There are 8 hidden switches. A switch that is on adds its own fixed numbers to the row, and there is some noise. The rows also spread widely along 12 directions, which tell nothing about the answers.
Some rows, each with its switches (1 for on, 0 for off) after it:
[-2.33  0.66 -1.54 -0.52 -0.72 -1.45 -1.13 -0.65 -0.16 -0.55 -1.57 -2.09
  0.08 -2.81  0.34 -1.07  1.21 -0.52 -0.70 -3.73  2.50  0.09  0.26  2.67
  2.34  0.57  2.50 -2.31]
0 0 0 1 0 1 0 1
[-0.80 -0.87  0.73 -0.52 -0.48 -0.66  0.41  0.05 -1.30 -0.67  1.84  0.30
  0.01  0.44  3.18 -2.54  4.01  0.88  2.63 -1.22  1.00  0.31  1.14 -0.09
 -0.83  1.03  0.63  0.25]
0 1 1 0 0 1 0 1
[ 0.40 -2.37 -2.50 -1.49  3.12  2.18  1.77 -0.88 -0.67  0.21  1.62 -1.57
  1.41 -4.42  0.55 -4.21  0.76 -0.88  3.70 -4.22  1.54 -3.49  1.57  1.53
 -2.66  2.97  0.52 -1.57]
1 0 0 1 1 0 0 1
[ 0.14  2.25  3.46  0.76  2.17 -1.75 -1.12 -2.35  1.13 -0.53 -0.09 -0.18
  2.34  0.74 -2.73 -0.29  0.16 -0.25  2.63 -3.52  0.11 -1.06  0.41 -1.32
  3.23  2.18 -1.02 -3.34]
0 1 0 0 1 0 0 1
[-3.29  0.76  0.56 -3.75 -2.02  1.07 -1.16  0.26  1.83  0.33  3.28  2.07
  5.26 -2.86  0.03  0.41  2.41  2.20  0.46 -2.80  1.15 -0.78 -0.50  4.56
  1.61  0.34  1.38 -2.89]
0 1 0 0 1 0 1 0
[ 3.24 -0.24 -3.77  1.91  1.29  1.96  0.22  1.17 -1.33 -0.06 -1.28 -3.48
 -0.79 -0.22  0.81  0.80  0.24 -1.77 -0.82  1.17 -1.60 -0.96  0.23  0.08
 -1.28 -0.09  2.24  1.47]
1 0 0 1 0 0 0 0
[-5.36 -1.48  1.04 -0.45 -1.67  0.60 -0.24 -1.74 -5.03  2.41 -1.58 -4.82
 -1.77 -2.29  1.32 -2.59  0.92  0.36 -0.93 -5.87 -0.54 -2.13  1.33  1.53
  0.30  1.38  1.28 -0.06]
1 1 1 1 0 0 0 0
[-0.95 -2.20 -2.18  0.16  1.82  1.10  1.51 -0.50 -0.25 -0.48 -0.43 -3.34
 -1.56 -1.80  3.93 -2.42  3.05 -0.51  0.55 -3.64  1.36  0.67  1.50  0.88
  0.66 -0.14  1.63 -0.13]
1 1 1 1 0 0 0 0
[-4.20 -1.25 -2.64 -1.54 -3.62  2.82 -1.33  0.45 -3.22 -1.30  2.18  1.10
  2.55 -2.18  0.79  0.23 -2.27 -1.71 -2.12 -2.67  1.12 -3.07  2.81  1.51
  1.10  3.12  1.21 -4.45]
0 1 0 0 1 1 1 0
[ 0.02  1.50  1.66 -0.07 -1.04  0.88 -1.14  1.51 -1.06 -0.46 -1.18  1.61
  2.87  1.58 -2.72 -0.93 -1.87 -2.79 -1.70 -0.11 -2.45 -2.02  0.42 -1.72
 -2.57  3.52 -2.53  0.12]
1 1 1 0 0 0 1 0
[ 1.21 -0.23 -0.31 -0.51  1.37 -0.26  2.30 -0.30 -0.93  0.19 -0.81 -3.36
 -1.00 -0.34  1.98 -0.10  2.65 -2.86  0.10 -0.97  0.56 -1.29 -1.39  2.33
 -0.06 -0.40  2.33  2.36]
1 0 0 1 1 1 0 1
[-0.39  0.07  3.62  1.09  1.41  0.77  0.78 -2.45 -0.55  1.25  2.78 -4.22
  0.24 -0.68  0.12  0.39  3.86  2.78  4.62 -4.16 -3.82 -0.05  1.69 -0.10
  2.99 -1.22  1.08 -0.42]
1 1 1 0 1 0 0 1
[-0.95  0.15  4.71  0.48  1.71 -1.14  0.60 -0.35  1.77  0.64  0.41  1.63
  2.10  1.49 -2.91  0.24  0.71 -0.50  3.86 -3.10 -3.33 -1.50  1.57 -1.93
  0.84  2.11 -1.70 -0.42]
0 0 0 1 0 0 1 1
[-1.19 -5.01 -1.48  2.92  2.98  3.19  2.37 -0.38  1.61  0.73  1.32 -1.44
  0.13 -1.52  1.54  1.65  0.09 -1.58  2.89 -3.59 -2.76  0.94  4.88  0.31
  2.23  0.18 -0.50 -2.07]
1 0 1 1 1 0 1 0
[-3.27 -1.42  1.02 -0.58 -0.81  0.61 -0.24  0.97 -0.82  1.46  1.08  1.39
  2.22  3.37  5.56 -1.49  1.82  0.95  0.36  0.73  0.66  2.15  2.22 -0.81
 -2.40  1.62 -2.65  0.12]
1 1 0 1 0 0 1 1
[-2.38 -3.40 -0.63  0.30  2.94  2.19  1.57 -1.93  1.29  0.23  0.92 -1.47
  2.56 -0.70  2.13 -0.42 -1.91 -2.73  0.61 -3.90  1.97  0.65  3.46  2.16
  1.67  1.45 -1.65 -3.90]
1 0 1 0 1 0 0 1
[ 0.35 -0.29  0.21 -1.79  1.39  1.86  0.97 -1.20  0.05 -1.36  4.11  0.64
  1.95  2.13  2.62  2.35  2.30 -0.80  3.05 -3.22  2.44 -2.11  0.29  0.34
  3.93  0.52  1.86 -2.63]
1 1 0 1 1 0 0 1
[-1.57  2.31  1.36 -1.61 -2.07  0.71 -2.01  0.70 -0.28  2.11  0.05 -1.65
  4.07 -2.86 -2.67 -1.01  0.53  2.12 -0.80 -1.05 -3.17 -0.73 -0.24  2.83
 -2.04  0.53  0.36 -0.13]
1 0 0 0 0 0 1 1
[-1.89  0.15  2.32 -0.76  1.42  2.45  1.15 -2.08 -0.97  0.35  3.87 -4.08
  1.82  2.23  2.52  0.52  2.42  1.68  2.53 -3.92 -1.44 -0.76  1.57 -0.30
  2.76 -0.81  1.50 -1.22]
1 0 1 1 0 0 0 0
[-0.51 -0.63 -5.82  1.39 -1.55  0.21 -1.96  2.18  1.33 -3.10 -3.50  0.93
 -0.57 -3.31  0.29 -1.33 -1.06 -3.19 -2.84 -1.28  2.50  1.24  1.48  0.99
 -0.52  2.20  0.83 -1.05]
0 0 0 1 1 0 0 0
[-2.08  5.02  1.23 -2.58 -0.78 -0.25 -0.76  0.15  3.62 -4.15 -0.75 -3.09
  3.51 -1.70 -0.52 -3.55  1.90 -0.89 -2.79 -3.69 -0.60  1.76 -1.31  0.59
  1.73 -0.51  0.45  0.44]
0 1 1 1 1 0 0 0
[-2.22 -1.06 -2.39  3.63 -1.33 -1.79 -3.04  0.07 -1.92  1.64 -5.24 -1.53
 -1.47 -3.07 -0.89 -2.90 -1.71 -0.91 -2.03 -0.84  0.18  1.23  2.19  1.00
 -2.47  3.09 -1.40 -0.40]
0 0 0 0 1 0 0 0
[-2.92 -0.26  0.49 -0.35  0.10 -1.54 -0.70 -1.68 -2.21  0.36 -1.30 -0.52
  0.36 -0.20 -0.06 -1.00 -0.27 -1.69 -0.03 -3.87  2.99 -2.54  0.53  1.04
  1.82  2.97  0.81 -2.79]
0 0 0 1 0 1 0 0
[ 1.06 -2.08 -1.09 -1.12  2.13  1.92  0.60 -0.47  0.33  2.40  3.00  1.50
  2.69 -1.40  0.04  2.22  2.03 -0.18  4.01 -2.17  2.40 -2.75 -0.79  4.28
  0.77  1.09  1.45 -2.13]
1 0 1 1 1 0 0 0
[-1.33 -1.48 -0.63  2.08 -0.69  1.25 -0.86 -0.05 -1.76 -0.30 -1.30 -0.03
 -0.87 -0.26 -1.91  2.99 -1.70 -2.57 -0.36 -4.00 -1.76 -2.39  2.52 -1.59
  3.70  2.11  0.90 -2.81]
1 1 0 1 0 0 1 0
[-1.06 -0.30  0.34  2.27  0.72 -1.50 -0.12  0.29  1.97  0.53 -3.23 -2.55
 -0.20 -1.69  0.98 -2.36  1.53 -0.72 -0.68 -0.73 -1.55  4.02  1.23  1.28
 -0.58 -0.48 -1.45  1.50]
0 1 1 0 1 0 0 1

New rows, each followed by its switches (1 for on, 0 for off):
[-3.22  0.03 -1.41 -1.14 -1.10  3.21  1.23  0.94  1.62 -3.51 -0.07 -2.74
  2.36  0.60  2.97 -0.50 -2.02 -3.81 -5.55 -1.08 -1.19  1.03  2.34  0.84
  0.88 -0.45  0.36  0.03]
0 0 0 0 1 0 1 0
[-2.37 -0.47  1.62  0.57 -0.52 -0.42 -0.75 -0.63 -0.29  1.62  0.08 -1.64
  0.55 -2.31 -1.52  0.03  1.12  1.18  2.55 -3.74 -2.43 -0.58  1.57  1.38
  0.88  0.58  0.82 -0.10]
0 0 0 1 1 0 0 1
[-5.16 -1.40 -0.88  0.26 -3.64 -0.45 -1.68  1.95  1.56 -0.83 -2.34  1.80
  0.04 -1.89  1.73 -1.44  1.56 -0.75 -2.19 -2.72  0.35  3.10  1.79  1.85
 -0.45  0.95 -0.55  0.72]
0 0 1 1 1 0 1 0
[-4.63 -1.10  1.22 -0.41  1.30 -0.81  0.74 -1.69  0.36  2.19 -2.41 -4.31
  1.37  0.00  4.10 -1.78  0.19 -0.56 -2.82 -1.76  1.83  2.71  1.19  3.49
  1.28 -0.87 -0.65 -0.93]
0 1 0 0 0 0 0 1
[-0.74 -3.14 -2.31  0.25  0.61  2.19  2.44  1.44  0.23 -1.12  0.92 -0.57
  0.25 -1.52  3.09 -1.90  1.58 -2.64  0.40 -1.20 -1.02  0.25  2.44  0.85
 -2.14  1.09 -0.14  0.96]
1 0 1 1 1 1 1 0
[ 0.34 -0.75  3.24  1.33  0.32 -2.09  0.74 -0.31  1.17  1.87 -0.08 -1.36
 -1.98 -0.44  1.78  0.38  6.77  2.09  3.60 -1.84 -2.22  2.57 -0.38  1.89
  0.88 -2.32  1.10  3.70]
1 1 1 0 1 0 0 1
[ 0.50 -2.64 -1.37  2.20  1.47  1.77  0.47 -0.90 -2.21  1.64  0.73 -2.88
 -1.09 -0.50  1.37  1.06  0.72  0.32  1.78 -1.36 -1.24 -1.28  2.56  0.68
  0.53  0.28  1.74 -0.94]
1 0 0 0 0 0 0 0
[-0.71 -3.56 -1.54  1.83  0.20  0.60  1.44  1.53  0.93 -1.30 -1.36  0.08
 -2.22 -0.48  2.88 -0.16  1.52 -2.11 -0.25 -1.48 -1.65  1.66  3.49 -1.09
  0.12  0.20  0.11  0.94]
1 1 0 0 0 0 1 1
[-1.92 -2.31  0.86  0.10  1.19  0.96  1.18 -1.95 -2.57  3.12  0.73 -3.44
 -0.26 -3.09  1.21 -1.93  2.73  1.49  2.27 -3.64 -1.34 -2.43  1.33  2.13
 -0.30  0.81  0.92 -0.61]
1 1 0 0 1 0 1 0
[-1.13 -0.49  0.06  1.40  3.09  0.69  0.47 -2.83 -0.99 -0.30  0.79 -3.38
  1.80  2.24  2.42 -0.31 -1.38 -1.15  0.27 -1.97  1.48  0.05  3.08 -0.60
  2.44  1.62 -0.61 -4.53]
1 0 0 0 0 1 0 0
[-4.52 -0.79  0.54  1.98 -2.87  1.77 -2.15 -1.95 -6.88  2.09  0.14 -4.02
 -1.51 -0.36  1.91 -2.03 -0.20  2.01 -0.21 -3.27 -2.39 -1.88  3.73 -1.81
 -0.26  2.72  0.24 -1.64]
1 1 0 0 1 0 1 0
[-3.21  0.21  3.60  2.32 -1.11 -2.67 -1.72 -0.09  0.97  3.79 -4.53 -0.72
 -0.30 -0.72 -3.05  4.01  1.07 -0.64 -1.39 -2.66 -2.79  1.63 -0.73  2.97
  4.39 -1.02  0.40  0.09]
0 1 1 1 0 0 1 0
[-1.75  2.65  2.01  0.88 -2.29 -0.58 -3.06 -1.50 -0.31 -1.57 -0.43 -0.85
  0.64 -0.74 -3.17  1.28  0.47  0.33  0.12 -5.18 -1.47 -0.81  0.97 -0.88
  4.48  1.36  1.28 -2.83]
1 0 0 0 1 0 1 1
[-2.53  0.78 -0.77 -1.55 -1.73 -2.00 -0.87 -0.15  0.34 -0.29 -4.29 -1.59
 -1.67 -4.39  0.96 -3.82  4.06 -1.21 -2.23 -5.09  3.06  0.78 -2.38  3.45
  0.34  0.71  1.44  0.96]
1 1 1 1 1 0 1 1
[ 1.49  0.83  3.20  3.15  1.73 -2.88  0.70 -1.48  0.10  1.74 -2.81 -2.80
 -1.76 -0.46 -2.05  2.14  2.94 -1.16  0.92 -1.59 -3.35  0.01 -0.76  0.84
  3.20 -0.61  1.03  0.93]
1 1 0 0 1 1 1 0
[-1.68 -2.67 -2.11  2.09  1.70  2.85  0.26 -1.12 -2.41  0.25  1.13 -3.17
 -0.13 -1.95  1.90 -2.53 -0.45 -0.13  2.34 -3.57 -1.17 -0.76  4.30 -1.50
 -0.29  2.52 -0.87 -2.62]
1 1 1 1 1 0 0 0
[-0.51  0.25  1.32 -2.68  2.86  0.58  1.95 -0.65  2.14 -2.63  0.82  1.19
  3.37  1.23  1.24 -3.93  0.59 -3.56  1.40 -3.24  3.29 -1.73 -0.11 -0.11
 -1.25  2.92 -1.81 -0.61]
0 0 1 1 1 0 0 1
[-0.80 -3.73 -2.54  1.38  1.52  1.85  0.05 -0.31 -1.10  3.31  0.85 -1.44
  1.08 -2.10  1.83  1.53 -0.06  0.85  1.22 -0.61  0.12  0.08  2.84  2.97
  0.32  0.65  0.47 -2.76]
1 1 0 0 0 0 0 0
[-1.54 -2.65  1.40  2.69  1.64  2.31 -0.31 -1.22 -1.02  4.79  2.56 -1.37
  3.06  0.95  0.73  3.43 -0.46  2.20  3.38 -0.11 -2.85  0.64  3.37  1.85
  1.80 -0.05 -0.82 -3.56]
0 0 1 0 0 0 1 1
[-1.27  1.86  0.09 -4.00 -1.06  2.32 -0.42  0.40 -0.10 -3.17  2.81  0.86
  4.00 -0.93 -2.11 -1.38 -0.93 -1.42  0.66 -4.53  0.31 -4.66  0.38 -0.29
  0.54  2.68  1.78 -2.08]
0 0 0 1 0 0 0 1
[-2.63  2.66  0.72 -4.08 -2.19  0.59  0.30  0.78  1.48 -0.74  0.68 -1.73
  4.28 -1.83  1.34 -1.67  2.64 -1.02 -2.50 -1.94  0.32  0.70 -2.14  4.44
 -0.66 -0.73  0.96  1.04]
1 0 1 1 1 1 1 1
[-2.80 -2.56  0.61  0.05  0.34 -0.18  1.36  0.24 -1.12  1.60 -3.58 -1.34
  0.23  0.09  1.66 -1.51 -1.70 -4.30 -3.50 -0.72 -0.06 -0.15  1.25  2.08
 -2.62  1.78 -2.16  1.90]
1 1 0 0 1 0 0 0
[-4.80 -1.89 -1.74  1.44 -3.19  0.92 -0.95  0.30 -1.05  1.45 -0.66 -4.30
 -0.69 -3.43  2.19  1.05  1.22  1.73 -2.39 -2.27 -3.04  2.83  3.60  3.30
  2.00 -1.86  2.66 -0.88]
1 0 0 0 0 1 1 0
[-1.04  2.07  1.72  0.46  0.13  0.21  0.36  0.04 -1.11  0.15 -3.09 -4.97
  0.80  0.05 -1.06 -3.06 -0.91 -2.17 -2.57 -0.91 -3.83 -0.59  0.27 -0.63
 -2.93  1.16 -1.20  3.27]
1 0 0 1 1 0 0 0
[ 0.63  0.65  1.87  0.84  0.75 -2.09 -0.53 -0.27  2.88 -0.97 -1.99  0.56
 -0.69 -1.03 -3.99  2.61  2.03 -1.40  1.73 -4.95 -1.10 -0.92 -0.36  0.53
  4.46  0.32  2.01 -0.48]
1 0 0 1 0 0 0 0
[-2.73  2.51  1.70  2.55 -1.53 -2.14 -3.42 -0.84  0.45  2.55 -4.27 -2.88
  1.34  2.63  1.47  1.84  0.29  0.88 -4.32  1.00 -0.35  4.81 -0.16  1.74
  2.06 -0.90 -0.99 -0.78]
1 0 0 0 0 0 1 0
[-1.84  1.70  3.59 -1.85 -2.92 -1.52 -0.33  1.04 -0.45  0.72 -1.27  0.91
 -0.50  2.52  0.49  3.05  4.13 -0.90 -1.68 -1.32 -0.61 -1.15 -3.14  1.79
  2.57 -1.41  2.91  3.33]
0 1 0 1 0 0 1 0
[-4.28 -4.15  2.92  1.37  0.60 -0.26  0.33 -1.47 -0.91  3.61  0.69  1.08
  1.08  1.98  2.24  1.57 -0.30 -0.06  2.14 -2.11 -0.07  0.52  3.80  1.57
  0.43  1.73 -2.31 -1.40]
1 0 0 0 1 0 0 0
[-4.28 -0.27  1.53 -3.79 -0.92  0.12  0.81 -0.62  0.29  0.48  0.33 -2.03
  3.41 -4.56 -1.64 -2.69 -0.14 -0.69 -0.87 -5.16 -0.57 -1.92  1.06  4.39
 -0.40  1.41  0.82 -1.38]
1 0 0 0 0 1 0 1
[-5.05  0.09  2.18 -3.38 -2.31 -0.46 -0.17  1.10  0.00  1.26 -1.80  0.13
  2.99 -1.90 -1.17 -0.71 -0.73 -1.95 -2.50 -3.08 -0.53 -1.24 -0.37  3.54
 -0.53  1.15 -0.19  0.81]
0 1 0 1 0 0 0 1
[-2.48 -2.20  3.58 -1.61  1.48 -1.77  1.39 -0.50  2.65  2.41 -0.37  2.72
  2.24  0.90  0.56  1.51  1.96 -1.82  2.23 -3.06  1.88  0.11 -0.33  3.81
  0.94  0.75 -1.35  0.43]
1 0 0 1 1 0 0 1
[-1.28 -0.38  0.05 -1.40 -1.98 -2.43 -0.57  2.92  4.55 -0.30 -0.78  2.30
  0.08 -3.18  1.16 -0.64  6.45  2.26  1.32 -1.53 -0.89  3.68 -0.30  2.82
 -0.60 -1.63  1.29  3.35]
1 1 0 1 0 0 0 0
[ 2.51 -0.09  1.53  4.40  3.10 -1.07  0.18 -0.18  0.99  0.16 -1.19 -0.46
  0.95  3.09 -1.16  1.57 -1.04 -2.33  1.95  1.43 -2.57  1.64  2.30 -2.03
  0.86  1.20 -2.09 -0.89]
0 0 1 0 0 1 0 1
[-1.64  1.11  3.43 -1.94 -1.10 -2.90 -0.85  0.08  0.16 -0.79 -0.12  3.12
  0.96  3.70  3.21 -2.92  4.19  0.64  1.24 -0.74  3.28  0.62 -0.82 -0.89
 -1.49  1.95 -1.24  1.43]
0 1 0 0 0 0 0 1
